The rows come from 4 hidden closed curves, with some noise, and rows from the same curve form a group. Each curve winds through 8 dimensions. The rows are also pushed far along 4 directions, which tell nothing about the answers.
Known rows, each followed by its group:
[35 -14 -18 -15 -49 74 -1 38 -35 -15 7 1 -22 -11 2 55 -5 -8 26 55 -21 -56 -26 -31 17]  davet
[-17 13 0 -13 30 0 -26 31 26 -6 22 20 -40 1 33 -22 -29 -25 -10 34 -28 -12 2 -13 33]  gosir
[14 -10 -10 37 40 22 -12 -39 -20 3 3 8 37 57 -2 -51 -42 20 22 -90 -21 19 -25 -5 43]  tebel
[-8 19 29 23 43 -30 7 -15 25 6 0 -5 10 -5 -1 -40 32 0 -11 -47 -20 22 -16 10 12]  rugup
[6 -33 -18 -10 -38 54 13 39 -26 6 -9 27 -57 23 21 19 -26 -10 -8 34 -24 -32 -14 -24 38]  tebel
[0 11 -6 -29 -14 19 -6 25 4 -5 4 5 -21 -26 -12 23 18 -42 20 65 -4 -41 1 -10 -20]  gosir
[7 11 -7 8 -6 3 -14 -9 -18 16 20 -17 4 22 -5 -25 -15 14 12 -49 -16 -16 -34 -26 28]  davet
[4 2 -23 12 -3 8 -2 -5 5 6 11 0 66 -10 -26 -8 3 -15 -2 -6 8 2 26 -12 -20]  rugup
[4 -11 21 -9 -7 -1 -31 9 -10 3 1 6 -64 12 20 5 -9 14 -21 -35 -1 -1 -18 5 50]  rugup
[-32 15 33 -19 33 -2 23 10 33 -10 -2 22 -51 -11 12 -21 5 -29 -13 12 -46 26 1 -10 -6]  rugup
[-8 43 -14 2 19 11 -16 7 24 1 7 8 19 -18 4 -24 5 -40 11 54 -36 12 23 2 -10]  gosir
[-16 -17 -14 13 -6 14 13 -12 -6 0 -5 10 28 -9 18 -4 -10 -29 -27 19 -9 28 16 0 -12]  tebel
[-27 40 -12 0 39 -1 -27 -9 24 0 40 8 4 -10 22 -55 -30 -55 -21 5 -43 7 3 -28 16]  davet
[30 -18 17 -13 -17 -8 41 -5 -11 4 -22 -25 12 4 -46 32 37 38 57 -10 40 -3 -15 16 -36]  gosir
[-11 8 -24 14 15 21 3 -3 1 0 14 8 29 30 -1 -36 -42 4 9 -19 -37 -1 2 -32 5]  davet
[13 -1 9 11 -1 -25 6 -4 -21 -10 -30 -12 7 -26 -20 27 34 19 -1 -10 43 -23 -12 19 -10]  rugup
[1 -2 8 25 36 4 -4 -8 11 -13 -9 -6 14 7 9 -19 -7 9 0 -3 -21 -4 0 1 3]  rugup
[19 0 11 15 28 -2 11 -19 2 -16 13 -5 19 3 4 -6 -9 24 -12 -48 3 26 -5 2 21]  davet
[18 -24 4 -31 -42 11 14 9 -39 8 -16 5 -25 -11 -31 46 26 -8 37 1 40 -24 -29 5 -9]  tebel
[-10 43 -1 -24 19 -7 -19 60 10 -17 -3 46 -82 -7 5 8 -1 0 0 24 -14 -53 -16 -8 40]  gosir
[-26 11 -1 6 24 -59 18 -31 19 8 5 -11 49 -6 -25 -29 8 3 -12 -35 37 21 19 4 -43]  davet
[-4 17 37 -27 19 -54 18 -16 27 10 1 4 -34 12 -41 -13 30 30 2 -84 37 31 3 22 -6]  gosir
[21 -12 -10 -13 -22 54 2 9 -18 -2 5 4 -13 15 -4 16 -18 -8 28 17 -23 -11 -8 -18 11]  tebel
[8 11 38 -2 37 -33 10 -2 6 -12 -21 -4 -42 11 -8 -3 13 45 20 -41 12 6 -23 20 17]  rugup
[-9 2 5 -27 -28 3 -17 14 -9 13 3 0 -34 -16 1 11 9 -29 10 25 -3 -9 -14 -5 0]  rugup
[-1 8 18 5 42 -37 21 -11 4 -12 -15 15 -18 10 -5 -13 0 30 -2 -50 26 22 -10 21 17]  tebel
[-18 -16 -16 8 -4 -3 0 -8 6 16 8 -13 41 8 -3 -25 -13 -18 5 12 -5 -5 11 -17 -26]  gosir
[19 -4 18 -15 -29 10 -13 24 -17 -3 -12 -8 -54 -29 -6 41 41 -9 -7 19 9 -49 -24 0 14]  rugup
[10 -19 -4 20 -5 24 -16 -16 -22 3 12 -20 5 37 15 -16 -33 27 11 -40 -26 -21 -31 -22 26]  davet
[20 -12 -6 31 2 8 -6 -13 -10 9 -3 -19 19 22 22 -13 -11 23 0 -9 -9 12 -8 11 29]  tebel
[-18 2 4 6 33 -9 15 -4 45 9 14 -4 51 3 -5 -36 2 -18 13 12 -23 32 23 -4 -31]  rugup
[-20 36 18 -23 26 -19 29 -16 8 -27 5 13 -27 -39 -26 1 18 -31 -22 -17 7 -7 -2 -17 -29]  davet
[1 -13 -10 18 1 -18 -13 -39 11 20 13 -34 66 -7 4 -21 7 -26 -11 10 23 25 23 18 -26]  tebel
[-29 26 -10 9 18 -7 -14 -5 21 -10 13 12 6 -23 29 -21 -13 -36 -53 28 -23 16 29 -6 -2]  tebel
[14 -1 -2 7 -25 -18 53 -2 -6 10 -34 -14 61 -25 -36 27 52 20 27 19 35 42 18 28 -53]  gosir
[-45 16 -1 -19 27 -6 -14 2 39 5 30 18 -14 -16 22 -40 -24 -69 -34 32 -32 17 27 -23 -10]  gosir
[13 -23 -36 8 -70 54 -19 27 -35 17 -4 12 18 0 -7 34 14 -16 -4 25 -12 -43 -1 -12 6]  gosir
[7 10 -10 2 -15 5 -10 -1 -18 14 16 -15 9 7 -6 -11 -6 2 13 -21 -10 -20 -28 -23 16]  davet
[31 4 6 10 -8 28 -13 12 -17 13 5 1 -16 35 -15 -13 1 36 22 -72 -31 -10 -37 -16 58]  rugup
[40 -17 -3 2 -30 33 17 -12 -30 11 -6 -21 15 36 -33 11 -1 43 47 -46 3 2 -19 -7 7]  tebel
[2 -9 -4 1 -9 33 -26 7 8 -9 7 -8 7 -39 14 17 16 -58 -25 70 -17 -31 18 -9 -13]  rugup
[-32 18 18 14 45 -32 -3 -56 31 9 2 2 22 11 -2 -56 11 -22 -17 -53 -15 52 14 23 -22]  gosir
[11 -16 -1 -8 -29 -34 47 19 -12 7 -13 -9 24 -9 -26 36 21 47 19 -6 54 8 -3 8 -25]  davet
[14 7 -6 14 22 7 21 11 -1 -13 2 22 11 24 -8 -8 -22 44 5 -46 -7 14 -3 -9 30]  davet
[-9 12 -7 16 4 9 13 -19 -2 2 -8 -14 18 -15 16 -17 3 -28 -7 39 -25 17 3 -1 -16]  tebel
[7 17 1 -24 -24 20 4 38 1 -1 5 12 -81 -7 17 17 3 -11 -24 39 -24 -22 -5 -16 36]  tebel
[-2 3 11 0 -21 -19 19 -23 -9 15 -23 -9 12 -10 -31 12 52 -2 13 -23 24 10 -10 26 -36]  gosir
[16 -28 9 -7 -13 24 -11 8 7 7 9 -13 -13 35 -8 2 -15 27 14 -20 -11 -15 3 -14 12]  rugup
[-8 21 -1 -11 21 23 -41 8 35 -2 25 22 -26 12 22 -24 -16 -33 -7 24 -42 8 24 4 22]  gosir
[18 -22 12 -2 -1 1 9 5 -7 -13 6 -15 -7 0 17 26 -10 27 8 6 11 -1 -16 1 12]  davet
[41 5 -2 5 -27 6 14 9 -37 0 -17 -8 0 -7 -29 36 32 35 23 -25 29 -23 -30 9 17]  tebel
[14 29 12 16 28 -19 -3 -21 5 0 2 -20 -4 37 -9 -31 -13 62 14 -70 -11 13 -12 2 25]  tebel
[32 -19 -26 11 -62 28 6 14 -45 15 -8 -14 40 -13 -20 43 30 6 21 13 20 -36 -21 -4 -4]  davet
[-4 2 5 -4 1 -23 23 26 -9 -20 -30 24 -21 -35 5 42 33 4 -1 39 33 -16 -11 27 -10]  davet
[-8 11 15 -16 9 -21 7 23 16 6 -8 10 -43 24 -1 -9 -4 34 19 -12 -7 13 -5 8 13]  gosir
[-6 -5 31 -16 12 -22 23 31 17 -16 -21 8 -37 -35 13 34 33 -3 5 55 12 2 -3 23 -13]  rugup

New rows. What belongs after each?
[-1 -8 10 -11 -5 -43 15 6 16 16 -1 -8 21 3 -29 5 21 28 19 -26 42 18 9 15 -23]  rugup
[-22 -11 -5 3 1 -14 16 -50 15 22 8 -26 56 -2 -12 -35 -2 -38 -5 1 8 44 29 0 -53]  tebel
[16 -10 -8 36 6 22 4 -10 -7 2 -8 -18 56 6 -10 -13 11 8 12 -11 -21 -8 -5 -7 -4]  rugup
[-3 -13 3 -7 -3 24 -9 9 1 -9 3 18 -28 15 3 5 -26 6 -22 -18 -12 2 15 -15 18]  rugup
[-17 20 19 -33 15 -32 27 33 17 -13 0 32 -60 -15 3 14 3 8 -7 5 10 14 -4 2 9]  davet
[8 -3 5 -29 -31 -9 23 19 -15 -6 10 -12 -21 -29 -13 39 12 4 -1 9 26 -24 -18 -21 -11]  davet
[-6 -12 9 5 6 -18 28 -40 -2 -5 -8 -39 47 -21 -8 3 15 -9 21 23 19 11 -3 6 -61]  davet
[-28 -2 -31 17 14 28 -22 -10 -14 -7 5 29 26 0 17 -25 -35 -50 -18 12 -29 -16 0 -22 1]  tebel
[12 -14 10 21 20 -19 -26 -48 16 17 19 -27 53 20 -6 -34 -8 12 -15 -67 19 50 25 16 7]  rugup
[5 19 36 -22 17 -59 2 -27 20 14 9 -22 -28 15 -27 -17 17 40 6 -78 39 33 -4 22 2]  tebel
[26 -26 -21 39 -5 19 -37 -6 -23 0 -2 -13 44 27 2 -3 -22 34 -7 -32 8 -30 1 -3 27]  rugup
[-13 -5 -29 4 -11 34 14 25 -14 -10 -3 17 11 0 12 6 -30 -11 9 49 -32 -27 -2 -30 -9]  davet
[-19 -2 -2 20 22 -9 -2 -18 8 3 20 -2 26 1 34 -35 -28 -13 -31 -18 -23 38 0 -10 15]  davet
[14 -23 -16 22 8 26 18 -19 4 -20 13 -15 79 -26 13 16 -9 -19 -12 41 4 23 30 -2 -30]  davet
[43 -53 3 39 -26 42 -19 -20 -25 15 -7 -41 44 34 10 6 -4 38 15 -30 -12 7 -11 7 25]  rugup
[26 -19 42 -20 -16 -20 -3 11 8 20 1 -20 -49 21 -14 14 30 46 22 -52 19 5 -27 17 27]  rugup
[-21 -19 10 4 5 -22 3 -28 12 2 -11 -21 36 -30 14 0 13 -35 -11 48 17 31 25 20 -50]  rugup
[20 23 8 10 22 -12 1 -6 -12 0 -14 4 -11 27 -27 -11 14 44 37 -64 5 -13 -32 14 23]  davet
[9 -27 -26 33 12 20 1 -6 36 12 22 -20 116 13 -10 -24 -7 -7 13 23 -13 14 46 -8 -38]  rugup
[20 -24 19 22 -1 29 -28 -12 -12 13 3 -18 -18 42 24 -21 -17 26 2 -50 -41 9 -29 -2 51]  rugup
[13 -23 26 25 17 -10 10 -55 12 7 -9 -49 61 -2 -3 -18 22 2 9 -15 6 53 13 26 -34]  rugup
[5 -5 1 18 18 -22 20 3 -14 -8 -18 -2 9 27 -2 -4 -14 60 23 -36 11 -9 -25 3 9]  davet
[-8 16 -11 5 25 -7 -7 -31 29 12 25 10 43 23 -28 -45 -11 -10 -12 -63 -2 34 34 -4 -8]  davet
[-1 20 -10 19 22 -27 25 -10 -8 -7 -6 3 34 4 -29 -15 1 33 3 -55 20 -8 -10 -10 -7]  davet
[7 -22 -11 15 -10 11 0 -3 9 18 -1 -16 42 44 -3 -18 -20 34 31 -5 -12 19 17 4 -9]  gosir
[-7 6 -20 10 18 0 -7 12 13 -11 12 3 36 -21 23 -3 -14 -25 -1 61 -5 -9 12 -2 -10]  davet
[35 -27 13 12 -21 -5 -26 -14 -18 20 2 -23 3 34 -10 5 2 54 2 -84 28 12 -13 14 41]  rugup
[1 -7 -7 -7 -39 -21 26 -4 -12 18 -14 -23 9 -6 -28 17 24 12 3 5 36 -16 3 0 -35]  tebel
[5 -16 5 17 11 -20 -12 -11 -2 3 -13 -7 11 18 -1 1 13 24 16 -20 20 -20 -12 26 -1]  gosir
[7 -22 4 -12 -21 14 14 7 -6 -8 -11 3 -5 -6 -15 29 2 8 -5 5 18 4 17 -3 -16]  rugup
[-27 6 -21 3 6 36 -33 30 -4 1 17 33 -40 23 32 -33 -50 -30 -19 8 -63 -42 -18 -43 46]  gosir
[-2 -23 -8 -5 -23 36 -18 35 0 -3 3 7 -27 14 8 13 -14 -3 -4 29 -27 -53 0 -28 9]  rugup
[-37 31 18 -21 26 -30 26 30 11 -19 -22 40 -54 -33 2 3 16 -20 -8 24 -6 -2 -12 0 -9]  rugup
[-22 -1 34 -2 35 -46 -10 -23 43 11 10 -21 -4 2 3 -36 16 -7 -16 -25 2 18 9 12 -16]  rugup
[-17 31 6 -10 -1 -15 -12 27 -1 -12 -1 26 -67 -18 24 8 1 -2 -41 4 -13 -17 -11 -3 34]  tebel
[19 16 12 -4 -3 8 -20 45 -24 -13 -13 26 -63 -27 21 35 22 2 1 17 -3 -32 -42 11 60]  rugup
[-11 37 6 -13 12 30 -7 7 -5 -7 8 25 -70 10 14 -24 -22 -19 -10 -20 -61 0 -24 -28 44]  tebel
[-9 -13 -20 -17 -38 -4 33 44 -11 -5 -7 14 5 -39 -1 48 11 -11 -5 71 26 -20 7 -11 -30]  davet
[-19 20 13 -16 26 -25 5 -23 18 -4 32 -7 -9 -6 -9 -27 -16 -11 -26 -46 1 10 1 -27 -8]  davet
[-14 37 12 -4 50 -8 13 22 24 -28 -3 41 -24 -30 3 -8 9 -21 -19 6 -17 13 6 1 13]  rugup
[-5 -4 -2 9 3 42 -47 -4 9 -1 23 0 -10 -5 26 -19 -15 -50 -39 16 -48 -20 10 -24 23]  rugup
[27 -21 -27 10 -42 27 3 2 -17 23 4 -2 47 32 -38 11 3 29 19 -43 14 -10 8 -8 -1]  davet
[-15 -12 0 -12 1 20 2 4 11 -15 0 16 -8 -11 5 7 -17 -25 -25 26 -9 11 34 -13 -16]  rugup
[24 3 11 -15 -9 2 21 28 2 -11 -25 7 -18 -13 -13 46 35 24 36 39 19 0 2 31 -10]  gosir
[-14 -8 8 -4 11 -23 55 -19 2 -8 -31 -10 22 -13 -14 8 13 3 24 32 22 30 10 15 -61]  tebel
[-16 1 -48 7 -6 54 0 9 8 -3 23 10 60 -3 7 -17 -40 -51 2 67 -45 -10 34 -42 -30]  davet
[-15 -12 9 3 14 -13 18 -16 10 -3 -12 -2 15 8 -9 -12 -7 11 -6 -20 5 26 18 0 -25]  rugup
[-13 14 -4 6 50 33 -10 -13 21 -27 16 35 -9 24 10 -32 -43 -12 -18 -25 -45 1 18 -19 16]  davet
[43 -44 -23 16 -41 31 -4 20 -14 4 -1 -5 50 10 -12 45 11 28 12 11 32 -23 14 10 3]  gosir
[-9 -5 -5 3 -13 27 2 24 -6 -1 -3 27 -7 -18 19 7 0 -30 -20 23 -29 11 -1 -9 16]  rugup
[-8 14 12 -11 -2 -28 24 15 -14 5 -22 5 -34 -2 -23 2 24 17 22 -20 11 -25 -36 -4 -2]  gosir
[-16 -9 5 12 40 -25 -14 -40 4 1 2 -2 31 15 4 -32 -17 -12 17 -29 16 24 -5 18 -11]  tebel
[7 -24 -7 15 15 19 -7 -11 11 -11 29 -16 42 4 33 -6 -38 -3 -11 20 -15 18 15 -12 5]  davet
[0 2 -33 4 -26 59 4 28 -27 -8 -5 25 -20 8 9 8 -27 -14 -7 32 -44 -40 -7 -38 19]  tebel
[9 -14 -12 27 30 19 17 -43 16 -14 2 -10 85 22 -22 -19 -18 13 13 -23 1 27 39 3 -40]  davet
[-1 -6 -12 34 30 -11 -4 -17 9 -5 -1 6 54 9 10 -17 -8 11 -11 -18 8 19 15 18 1]  davet
[14 27 25 -17 -8 -31 29 11 2 -3 -15 -16 -53 -2 -15 17 26 50 6 -16 14 3 -13 11 5]  tebel
[-6 8 -3 -18 -5 19 -22 16 -7 -6 36 16 -59 19 11 -10 -41 2 -31 -46 -28 -36 -24 -48 49]  davet
[6 -5 -1 -7 -11 0 -3 -10 -8 5 26 -14 -3 20 -15 -7 -22 24 -9 -61 4 -17 -15 -32 13]  davet
[-30 31 -3 5 30 -13 -26 -28 12 -2 15 1 10 -30 21 -34 0 -67 -25 22 -18 12 5 0 -9]  tebel
[11 21 24 -5 31 -33 28 -8 26 -10 -19 -3 10 -8 -23 7 35 25 32 1 26 37 15 41 -27]  gosir
[-34 28 4 -19 9 -32 14 -12 21 4 4 2 -21 -23 -7 -20 10 -38 -28 16 6 5 19 -6 -31]  tebel
[-24 21 15 10 35 5 -8 21 24 -10 5 25 -31 -27 31 -22 16 -46 -34 23 -53 -8 -11 -9 25]  rugup
[-11 23 3 10 22 15 -30 8 -14 -15 -3 30 -49 -6 22 -16 -15 -20 -38 -25 -35 -18 -20 -14 52]  rugup
[-34 16 10 -5 25 -15 -2 7 6 -12 15 21 -41 -24 44 -16 -18 -33 -46 6 -26 13 -17 -14 26]  davet
[-12 3 -6 12 7 17 4 -28 -9 -9 2 -4 26 -17 3 -12 3 -38 -13 6 -20 1 -4 -10 -20]  davet
[-21 8 19 -23 9 -8 1 25 17 -9 -5 12 -56 -11 -3 4 11 -14 -9 17 -11 -34 -5 -12 -7]  rugup
